The same things were measured in two ways. Each way mixes the same 4 hidden numbers, adds some noise and spreads widely along 2 directions of its own, which tell nothing about the thing.
Some things both ways: the first way, then the second way.
[-19 -18  35  11  13   9 -13 -16 -22  34]
[-10   6 -14 -16 -34   2   1   0  18  24  19 -33  17  23  -1  35]

[ 16 -15 -26 -13   5  48 -13 -11  12 -28]
[-28  -1 -31   2  32   6 -18  -4 -15  -6 -30  53   7  12  57  -4]

[-15  15 -19   3 -19  27 -37  41  61 -95]
[ 29 -19 -10  29  57  45  16   4  -3 -35 -51  50 -17 -25  48 -14]

[-14 -13  32 -42   0 -93  52   2 -36  60]
[-63   7 -24 -12 -60 -23 -26  25   7  18 -18  15   8  11 -44  53]

[-13  -7 -37 -12 -10  -4  34  31   0   4]
[-10  -7   8  -7  -4  13  23  29   7 -20  -6  -2   6 -11 -21  14]

[ -1  -4 -15  12   8   5  13  13   8 -19]
[ 21   1 -18   3   9  16  19 -11   6   6   6   1  -7   1  11  -2]

[ 33  38  -7  12 -40 -32  -2 -13 -19  11]
[-25 -36 -19  38 -15 -15 -33 -28  34  18  17  12  -3 -12 -10  -3]

[ 19 -13  45 -54  -6   7 -66 -56  17 -22]
[ 69   3 -24  13 -43  52 -12 -32  52  59 -20 -69  -1  11  58  65]

[ -7  -7 -57  -2 -20  32  31  25  -7  10]
[-38  -8 -13  -1  -1 -19  -1  10  -3  -5  10  30   6   0 -24  -7]

[  1 -33   1 -18  28  -9  46 -23 -44  72]
[-38  13 -19 -31 -41 -12  -4  18   4  15  16 -19  25  28 -16  32]

[ 17  18 -15  27 -33  33 -24 -24 -30  25]
[-26 -35   4  13 -11  -9 -21  -6  33   4  25 -27  23   1   3   5]

[-11 -39 -55 -18  31  21  70  32   0   5]
[ -9  20  -7 -28  17  13  38  35 -23 -24  -5  19   9  16  -4  -2]

[  2   7  34   3 -11   0 -43 -15   8 -20]
[ -9 -13 -31  12   1  12 -33 -19   6  18 -26  22   4   4  40  12]

[-18 -40   2 -55  15  12  -5  -2  20 -17]
[ -3  17 -24  -9 -10  27  -7   9   0   8 -47  16   5  14  31  41]

Other things, the second way, with their names:
<255>: [-13  -9 -14   8  19   1   0   1  -5 -10  -7  31  -2  -7   7 -15]
<276>: [ -8 -30  -4  17   1 -11 -10 -31  32  17  56 -29  15   9  13 -16]
<180>: [ -9   8 -16  -6 -40   8  -2  10  13  13 -12 -10  -2   5 -18  36]
<361>: [ 32  17 -29   3  13  24  10 -22   0  22   0   7  -7  15  37   1]
<399>: [ 11  -6  -3  -3  42  31  33  27 -12 -38 -24  28  -1 -11  17  -8]
<120>: [ 23  18 -15  -8 -18  18  32   0   6  14  10 -13  -6   8 -18  13]
<263>: [-24  22 -41  -9 -50 -17 -23 -25  11  54  26 -15   8  34   0  28]
<54>: [  9   3 -24  12  -2  22   1   5   2   2 -41  28 -11 -13   8  25]
<150>: [  0  19  -3 -32 -51   1  25  15  23  18  41 -54  19  26 -31  34]
<26>: [ -5  -9 -10   3 -61   5 -10   0  35  29  11 -47   7   2 -24  48]
<237>: [-50 -12 -14   1  27 -31   7   6 -16 -24  24  49   9   1 -17 -42]
<442>: [-35  -5   0 -14  17 -13  23  22 -12 -30  24  12  16   5 -18 -25]
<168>: [  6   7 -32   0 -47  22 -17 -12  21  43 -21 -19  -5  10  11  56]
<331>: [ -6   1 -13 -12 -60   7 -15  -7  32  40   4 -53  21  24   5  57]
<259>: [-24 -25   3  -1  15 -18   6   0   1 -16  47  -1  14   6 -17 -28]
<112>: [ 24 -24  10  11   9  30  11   8  27 -12  -9 -18   5 -15  14  12]
<355>: [-22  11 -14 -19 -43   3   7  24   4   6  -8  -3   6   5 -35  41]
<343>: [ 27 -11 -10  22  37  26  13 -15   6  -8   4  20  -9 -15  36 -28]
<165>: [ -8  17 -38   8  -6  -8   5 -19  -9  22  17  29 -14   8  -7  -5]
<337>: [ 10 -31  -6  29  29  19  -1 -12  20  -9  -6  11  -5 -17  25 -13]
<146>: [  6  -8  -7  13  22  12  17   0   0 -12  12  17  -6  -9   0 -16]
<371>: [  3  21 -45   7 -29  -2  -4 -19   2  40  -1  17 -14   7  -8  17]
<123>: [-26 -19 -21  17 -20  -7 -38 -15  18  23  -9   6   4   3  13  20]
<30>: [ 42   8   8  -2  22  29  67  21  -4 -30   9  -1 -15 -16 -19  -8]
<135>: [-13  12 -37   2 -29  -8 -13 -19   8  36   7   3  -1  14   0  19]
<378>: [ 14  11 -23   7 -16 -12  20 -31   8  33  57 -11 -16   7 -26 -18]
<155>: [ -5  -4  -6  -7 -11  -7  14   3  13   4  31 -15   8  10 -18   3]
<438>: [-15 -31 -16  21  -9  -1 -36 -24  30  24   6  -6   7  -1  20  11]
<83>: [ -5   6 -20   0  16   5  14   0 -12  -4   3  28  -4   4  10 -10]
<128>: [ 22  -1 -36  27 -11  13 -24 -38  22  45  -1  -4 -14   4  30  17]
<105>: [-31 -30  -3  17  -2  -1 -19   3  12 -11 -22  18   7 -11  -2  13]
<444>: [-47 -22 -29  17 -62  -4 -65  -4  33  37 -50   9   8  -4   4  67]
<14>: [ 23  -5  -1  -7   3  13  32   2  10   0  34 -28  -1   3  -4   0]
<295>: [  8  13 -17 -11 -16  13  19   6   9  10   7 -11   1  16  -2  18]
<356>: [-64  -4 -30  -6 -68 -48 -37 -15  21  43  39 -12  13  22 -46  28]
<138>: [-43  -6 -10  -6 -33 -22   0   7  14   5  35 -12  16  10 -45  14]
<359>: [-15   5 -17   1  -8  -6  -5  -2   4  10  12   8   0  11   2   7]

Some of these things the first way, each followed by its name:
[-15  25  57  65   5 -61  -3  23  -2  -5] => <255>
[-30 -24  49  11  14  42 -41 -25 -18  25] => <263>
[  5  21 -38  16 -37  51 -38  12  25 -51] => <337>
[-15   3 -22  50   7   5  41  31 -19  26] => <442>
[-21   3  53  -1 -18 -43 -17 -10 -23  36] => <26>
[ 18  -5 -36  25  10   9  47  12 -19  18] => <378>
[-11 -16  17 -26  18 -85  69   9 -27  51] => <355>
[-16 -11 -13 -43  -9 -16   8  28  33 -42] => <54>
[ 10   4  -2  15   1 -41  53  -2 -47  67] => <138>
[ 24  12 -41  16  -5  31  -3   6  21 -45] => <343>
[ 15  10 -44  15  -5   9  25  20   9 -21] => <146>
[  6  15  -5   3 -18  -6  -9   4   6 -19] => <112>
[ 35  21 -23  58   2 -21  52  -2 -46  46] => <259>
[-27  -9 -10  25   5  37  -2  32  16 -22] => <83>
[ -2 -13  37   2  18 -28   5  -9 -16  28] => <135>
[-20   3  40  42  19 -25   4  21  -1   2] => <165>
[ 14  -2 -26  13   3  -2  40   0 -26  33] => <155>
[-17 -26  33 -22   2  21 -32 -36 -22  37] => <331>
